There are 9 hidden switches. A switch that is on adds its own fixed numbers to the row, and there is some noise. The rows also spread widely along 14 directions, which tell nothing about the answers.
(in the rows, 100 means zero)
Known rows, each followed by its switches (1 for on, 0 for off):
114	76	127	97	88	91	107	141	74	99	128	117	120	114	133	57	100	75	93	105	82	88	115	75	83 => 0 0 0 0 1 1 1 1 0
93	115	103	115	90	113	75	107	97	83	95	80	92	79	71	85	104	110	126	100	116	89	119	80	84 => 1 0 0 1 0 1 1 1 1
74	71	82	99	110	102	103	112	89	78	112	92	99	90	100	93	110	98	93	106	74	113	136	98	100 => 1 0 0 1 1 1 0 0 1
76	106	120	94	91	107	100	109	82	105	121	110	85	91	111	64	114	104	97	68	85	95	121	81	104 => 1 0 0 1 0 1 0 0 0
67	104	95	94	131	128	114	102	131	103	131	89	103	110	116	58	117	134	122	110	110	68	138	117	74 => 1 1 0 1 0 0 0 1 1
81	87	75	124	116	91	104	100	108	93	116	64	95	101	106	103	91	96	119	100	90	93	123	57	67 => 1 0 0 1 0 0 1 0 1
98	93	101	98	116	90	126	108	110	87	134	96	107	127	87	119	95	94	124	108	85	95	75	91	104 => 1 0 0 0 0 1 0 1 0
118	112	123	134	95	115	117	124	109	117	118	115	119	140	100	86	118	133	132	105	134	96	91	98	83 => 0 1 1 1 0 1 0 1 0
112	101	111	101	102	114	118	109	104	121	116	92	105	118	100	96	103	110	108	93	134	96	123	109	82 => 1 1 0 1 0 1 1 0 0
95	66	91	93	88	112	97	122	54	69	108	107	91	102	104	103	99	111	86	62	85	107	113	92	93 => 1 1 1 0 0 1 1 1 1
87	81	91	101	103	99	115	124	68	61	112	99	107	118	111	95	110	105	97	78	78	103	98	85	111 => 1 1 0 1 0 0 0 0 0
81	90	120	61	119	106	111	103	118	96	99	123	84	111	107	72	104	114	106	131	94	106	98	96	94 => 0 1 0 1 0 1 0 0 1
125	92	65	102	110	88	87	116	112	103	73	74	134	91	109	120	93	123	107	127	130	80	105	79	98 => 0 0 0 0 1 0 1 1 1
105	97	113	90	100	120	102	100	110	114	108	128	91	99	94	74	123	135	115	104	79	95	104	86	122 => 0 0 1 1 1 1 0 0 0
72	116	119	96	97	114	105	114	81	77	121	120	88	109	96	78	116	123	114	73	95	93	91	92	110 => 1 1 0 1 0 1 0 1 0
86	118	106	76	109	105	95	112	108	91	111	122	114	96	79	95	110	118	118	103	107	82	67	113	117 => 1 0 0 0 0 1 1 0 0
107	64	114	96	110	95	82	140	84	84	113	108	94	108	95	72	106	94	93	114	81	113	103	111	94 => 1 0 0 0 1 1 0 1 1
58	129	89	111	121	119	96	100	103	105	114	95	93	97	113	63	131	156	107	72	107	83	114	97	117 => 1 0 0 1 1 0 0 0 0
119	62	69	125	118	116	101	101	125	101	99	80	99	112	87	114	115	130	125	129	88	106	123	100	94 => 1 1 0 0 0 1 0 1 1
79	133	126	79	98	115	119	101	93	80	105	112	91	120	112	80	104	125	121	76	105	77	65	64	109 => 0 0 0 1 0 1 0 0 1
89	98	100	85	116	121	99	88	104	103	112	101	57	103	88	90	111	144	114	66	83	98	94	86	122 => 1 1 0 1 0 0 1 0 1
90	112	126	116	95	110	99	128	102	117	103	121	99	113	104	60	133	131	109	102	119	114	105	97	104 => 1 1 0 1 1 1 0 0 1
92	83	128	68	84	99	123	126	101	112	111	130	122	95	108	71	122	83	90	120	90	108	122	104	115 => 1 0 0 1 0 1 0 0 1
131	66	78	113	95	96	72	114	95	129	69	111	105	84	113	115	98	116	87	108	112	113	126	85	81 => 1 0 0 0 0 1 0 0 0
100	108	83	108	86	94	81	115	104	104	92	104	122	74	109	126	85	102	115	89	118	71	114	73	67 => 1 1 0 0 1 1 0 0 1
75	87	62	97	116	98	77	118	81	87	100	104	113	76	121	98	99	134	86	89	101	84	127	95	88 => 0 0 1 1 1 1 0 1 0
125	80	89	86	98	111	141	99	100	110	121	83	114	120	128	119	93	101	102	78	88	74	130	76	99 => 1 1 0 0 1 1 0 0 0
115	86	97	99	85	97	82	111	86	84	71	101	94	84	87	102	104	105	103	106	89	112	110	71	116 => 0 1 0 1 0 1 0 0 0
102	112	79	109	117	70	118	108	116	105	98	43	119	113	113	116	92	106	116	114	127	92	112	58	100 => 0 1 0 1 0 1 0 1 0
116	111	99	111	125	82	100	121	119	96	124	59	125	118	103	95	84	94	129	117	114	62	91	84	78 => 0 0 0 0 1 1 0 1 0

New rows. What belongs after each?
93	112	116	94	98	123	100	107	105	112	118	116	90	100	108	85	102	126	115	78	118	77	111	103	82 => 0 1 0 1 0 1 0 1 1
88	73	101	76	104	116	98	84	97	95	94	119	69	87	105	78	105	112	97	117	58	110	125	68	107 => 0 0 0 0 1 1 1 0 0
80	79	100	103	109	94	106	98	104	138	109	108	59	105	114	89	117	132	93	78	81	136	123	63	105 => 1 1 1 1 0 1 0 0 1
75	100	126	94	87	117	125	103	129	133	124	154	106	101	97	84	129	113	121	130	100	112	114	104	98 => 1 1 0 0 0 1 1 1 1
90	101	102	72	117	71	90	118	121	125	125	113	117	77	98	107	85	81	96	107	106	84	102	116	90 => 1 0 0 0 1 0 0 0 0
93	84	91	73	114	110	140	99	114	108	124	108	103	119	119	119	100	119	109	94	96	85	110	89	98 => 1 1 0 1 0 1 0 1 1
125	76	79	113	126	88	131	113	113	113	125	74	120	138	107	147	88	107	106	111	124	106	100	116	91 => 0 1 0 0 1 1 0 1 0
89	100	110	103	88	129	112	123	79	67	91	125	117	119	97	60	142	147	113	109	102	102	91	87	125 => 1 0 1 1 0 0 1 1 1
112	66	113	81	102	91	106	136	89	126	105	114	106	112	116	86	111	106	74	106	117	127	115	119	101 => 1 1 0 0 0 1 1 1 1
95	103	128	86	98	105	84	125	90	111	133	108	88	92	111	50	106	106	107	72	81	71	107	76	95 => 1 0 0 0 1 1 1 1 1
106	99	91	114	81	106	97	80	132	122	83	112	98	78	71	133	105	108	129	125	109	114	113	83	101 => 0 1 0 0 0 0 1 0 1
117	94	115	98	113	119	103	108	98	132	125	107	79	120	117	67	113	141	106	74	98	86	101	87	108 => 0 0 0 1 0 1 1 1 0
112	105	117	123	86	102	99	128	93	121	134	130	112	109	100	107	104	110	118	70	114	89	88	105	91 => 0 1 0 1 0 1 0 1 0
99	97	110	70	105	104	116	104	116	96	96	86	114	99	99	77	101	101	104	135	123	90	141	104	87 => 0 1 1 1 0 0 0 1 0
101	64	88	87	92	124	94	96	97	88	103	100	87	82	89	105	92	96	100	96	86	98	152	109	66 => 1 1 1 0 0 1 0 0 1
120	86	107	103	89	135	108	106	101	128	127	112	91	102	94	101	110	130	110	64	112	88	136	117	87 => 1 1 1 1 0 1 0 1 1
90	83	99	109	96	123	80	113	75	101	114	116	82	86	114	81	99	120	88	61	99	94	135	108	68 => 0 0 1 1 1 0 0 0 1
68	111	88	122	107	109	97	87	113	97	110	118	91	97	99	122	91	120	122	100	117	96	105	96	63 => 0 1 0 0 0 0 0 1 0
82	109	85	100	115	92	119	116	111	116	111	70	123	112	135	86	113	126	100	90	126	82	122	90	98 => 1 1 0 0 0 0 0 1 1
104	62	87	104	105	117	125	123	85	107	109	115	108	125	142	95	114	126	87	89	96	106	130	93	88 => 1 1 0 1 1 1 0 0 1
106	95	105	127	104	95	78	122	109	116	107	117	94	101	95	82	117	127	124	107	90	104	94	78	104 => 0 1 0 1 0 1 0 1 0
96	56	93	102	131	94	113	114	117	100	118	81	95	124	105	74	111	108	104	135	77	117	123	93	87 => 1 0 1 0 0 0 0 1 1
78	71	96	89	119	106	123	109	85	78	116	98	81	121	128	72	111	115	94	91	56	105	111	65	109 => 1 0 0 1 1 0 0 0 1
85	86	64	100	103	98	100	84	111	115	108	84	97	68	90	124	110	113	101	95	82	102	142	91	122 => 1 0 0 0 0 1 0 1 0
105	83	80	114	83	102	90	137	61	90	83	122	125	101	130	101	118	141	84	72	105	99	92	80	113 => 0 0 1 0 0 1 0 1 1
95	106	107	117	75	114	79	111	76	77	104	103	91	83	80	90	108	103	114	74	95	93	116	88	96 => 1 1 0 0 0 1 0 1 0
139	64	109	109	99	126	102	112	95	80	101	112	99	119	110	79	97	107	124	125	70	80	116	63	76 => 0 0 0 1 1 1 0 1 0
127	70	98	87	106	101	115	112	124	119	106	90	126	106	91	105	105	92	103	143	112	106	119	126	100 => 0 0 0 0 0 1 1 0 1
80	85	90	79	88	96	133	114	80	72	98	79	132	101	118	88	114	84	88	108	89	100	128	76	117 => 1 0 0 0 0 1 1 0 1
87	80	95	100	102	108	90	142	67	75	99	120	116	101	121	68	125	127	84	92	94	101	110	103	113 => 1 0 0 1 1 0 0 1 1
142	71	98	116	99	147	108	103	84	94	103	88	79	130	103	89	118	145	112	71	87	89	110	92	107 => 1 0 0 0 0 1 0 1 1
76	124	88	110	100	77	96	117	104	111	92	93	126	86	133	78	110	127	110	107	110	78	117	34	99 => 0 0 1 1 1 1 0 1 0
56	103	95	68	104	73	122	124	101	90	112	112	133	93	108	102	107	102	94	117	114	104	101	97	113 => 0 1 1 1 0 0 1 1 1
110	94	123	57	116	107	71	122	95	79	102	109	81	90	75	81	86	103	105	102	110	84	96	123	85 => 1 1 0 1 0 1 0 1 0
86	96	129	83	117	102	81	103	111	120	129	111	55	94	79	71	99	106	105	92	95	108	98	113	91 => 1 0 0 0 0 0 1 1 1
140	60	115	94	103	81	99	150	83	119	124	95	99	118	110	79	110	101	93	88	77	108	102	77	121 => 1 1 0 1 1 1 1 1 1
96	72	78	96	113	104	103	117	111	103	120	100	119	96	130	83	100	109	114	111	71	67	132	69	80 => 0 1 0 1 1 1 1 0 1
109	65	99	101	89	119	131	101	86	74	107	108	107	123	100	116	94	88	106	123	97	113	124	99	78 => 0 1 0 0 0 1 1 1 0
80	94	106	108	109	100	116	127	77	53	126	85	112	123	102	76	108	91	104	97	89	99	106	106	100 => 0 1 0 1 1 0 0 0 0
110	87	86	133	80	118	95	112	98	125	118	124	117	84	87	117	123	122	111	92	111	106	132	120	105 => 0 1 0 1 0 1 1 1 0
110	54	83	110	98	106	109	101	100	130	117	116	88	101	121	121	95	110	89	82	80	113	139	92	77 => 0 1 1 0 1 0 0 0 1
114	75	114	102	104	90	119	130	90	96	107	81	112	129	122	82	96	86	97	120	111	108	116	82	78 => 0 0 0 1 0 1 0 1 1
75	112	71	83	106	110	131	93	115	97	116	99	135	98	119	121	108	126	113	98	110	64	116	100	111 => 0 1 0 0 0 1 0 1 0
98	74	137	59	131	88	91	119	106	117	129	134	55	112	103	75	80	92	94	103	79	112	91	101	72 => 1 1 0 1 1 1 0 0 0
81	122	117	70	106	114	117	89	105	93	108	110	93	100	97	107	84	107	105	107	134	88	112	110	80 => 0 0 0 1 1 1 0 1 0
80	122	121	93	120	81	111	125	118	92	120	83	107	124	105	71	104	107	128	115	110	84	78	74	96 => 0 1 0 1 0 1 0 1 1
118	80	98	124	74	131	135	88	99	100	101	95	114	108	102	109	110	96	112	119	110	104	160	93	84 => 0 0 0 1 0 0 0 1 0
119	97	123	105	102	126	108	88	111	120	116	95	69	117	86	89	107	117	115	83	101	103	102	108	102 => 0 0 0 0 0 0 0 0 1
72	105	87	78	99	104	126	105	106	78	118	101	139	90	93	113	102	90	112	112	113	78	122	112	94 => 1 1 0 1 0 0 1 0 0
65	107	113	106	97	112	83	124	85	85	109	119	92	89	88	59	128	125	107	92	107	107	110	109	103 => 1 1 0 1 0 0 1 1 1
110	85	119	75	92	92	120	125	96	99	124	100	114	103	100	88	105	85	103	108	88	95	114	89	118 => 0 1 0 1 1 1 1 1 1
100	92	114	98	93	114	102	96	102	122	114	111	82	94	103	72	114	119	102	97	81	103	134	82	107 => 0 0 1 0 1 1 0 1 0
122	102	121	100	112	91	95	126	94	99	107	74	90	123	98	65	111	115	112	88	93	97	84	77	124 => 0 1 0 1 0 1 0 0 0
120	75	118	84	93	84	92	142	85	107	93	106	112	101	108	69	113	95	85	122	97	114	109	82	113 => 1 0 0 0 1 1 1 1 1
109	66	81	115	120	123	100	100	119	114	117	92	94	108	104	77	120	131	120	121	78	92	139	91	88 => 1 1 0 0 0 1 1 1 0
92	109	104	133	74	140	123	83	97	101	113	101	94	103	96	98	113	115	126	89	118	94	153	81	72 => 1 1 0 1 0 0 1 1 0
88	101	81	99	97	119	78	104	77	82	66	106	87	85	112	95	109	148	93	77	111	99	103	80	107 => 0 0 0 1 0 1 0 0 1
72	97	73	70	102	110	116	83	95	99	94	106	94	83	115	125	102	129	88	81	102	95	128	89	114 => 1 1 0 0 0 1 0 1 0
98	101	117	103	92	109	122	97	119	111	130	119	111	103	65	105	115	101	122	131	103	113	110	117	109 => 0 0 1 0 1 1 1 1 0
89	70	99	118	83	126	86	124	81	114	105	173	94	100	120	77	129	148	102	77	75	111	101	85	87 => 1 1 1 0 0 1 1 0 1
97	80	75	74	102	120	64	122	93	86	76	121	118	58	105	83	114	131	91	106	91	74	128	109	105 => 1 0 0 1 1 1 0 0 1
102	115	92	111	83	108	92	105	88	98	115	80	106	82	89	92	115	122	118	57	86	71	114	67	125 => 1 0 1 0 0 1 0 1 0
91	115	95	102	73	138	113	81	104	94	97	119	104	86	105	103	118	134	129	84	86	70	113	64	115 => 0 0 0 0 0 1 0 1 1
60	98	84	120	101	103	104	114	66	54	122	110	104	106	108	106	103	110	104	72	79	96	93	83	96 => 1 0 0 0 1 0 0 1 0
108	71	112	97	108	90	143	112	121	144	137	129	113	135	121	123	92	96	103	117	114	114	113	100	60 => 1 1 1 0 0 1 0 1 0
79	105	90	87	117	109	99	88	117	102	95	85	87	88	95	105	95	120	108	114	123	97	123	100	86 => 0 0 0 1 0 1 0 1 1
123	71	92	92	114	88	68	131	92	104	88	97	96	91	107	90	96	118	90	101	101	98	101	97	100 => 0 0 0 1 0 0 0 1 1
143	74	103	104	90	131	105	108	120	104	91	90	117	111	93	86	110	106	130	133	103	82	132	90	77 => 1 1 0 0 0 1 1 0 1
118	64	90	107	114	124	99	95	124	98	117	99	99	102	68	106	103	104	122	138	96	101	129	139	82 => 0 1 0 0 0 0 1 1 0
119	100	86	98	112	83	80	124	90	100	72	60	98	108	122	89	98	130	95	77	119	91	92	61	106 => 1 1 0 0 0 0 0 0 1
74	93	104	113	104	90	95	123	84	110	118	132	94	101	111	98	107	113	94	85	103	120	97	93	91 => 1 0 0 1 0 1 0 1 0
105	65	108	62	98	102	127	109	103	107	130	115	110	98	113	105	86	77	90	109	79	89	133	102	85 => 0 0 1 0 1 1 0 1 1
68	83	106	76	109	85	104	134	108	118	131	151	124	88	118	80	119	102	92	105	80	97	96	114	111 => 1 0 0 1 0 0 0 0 1
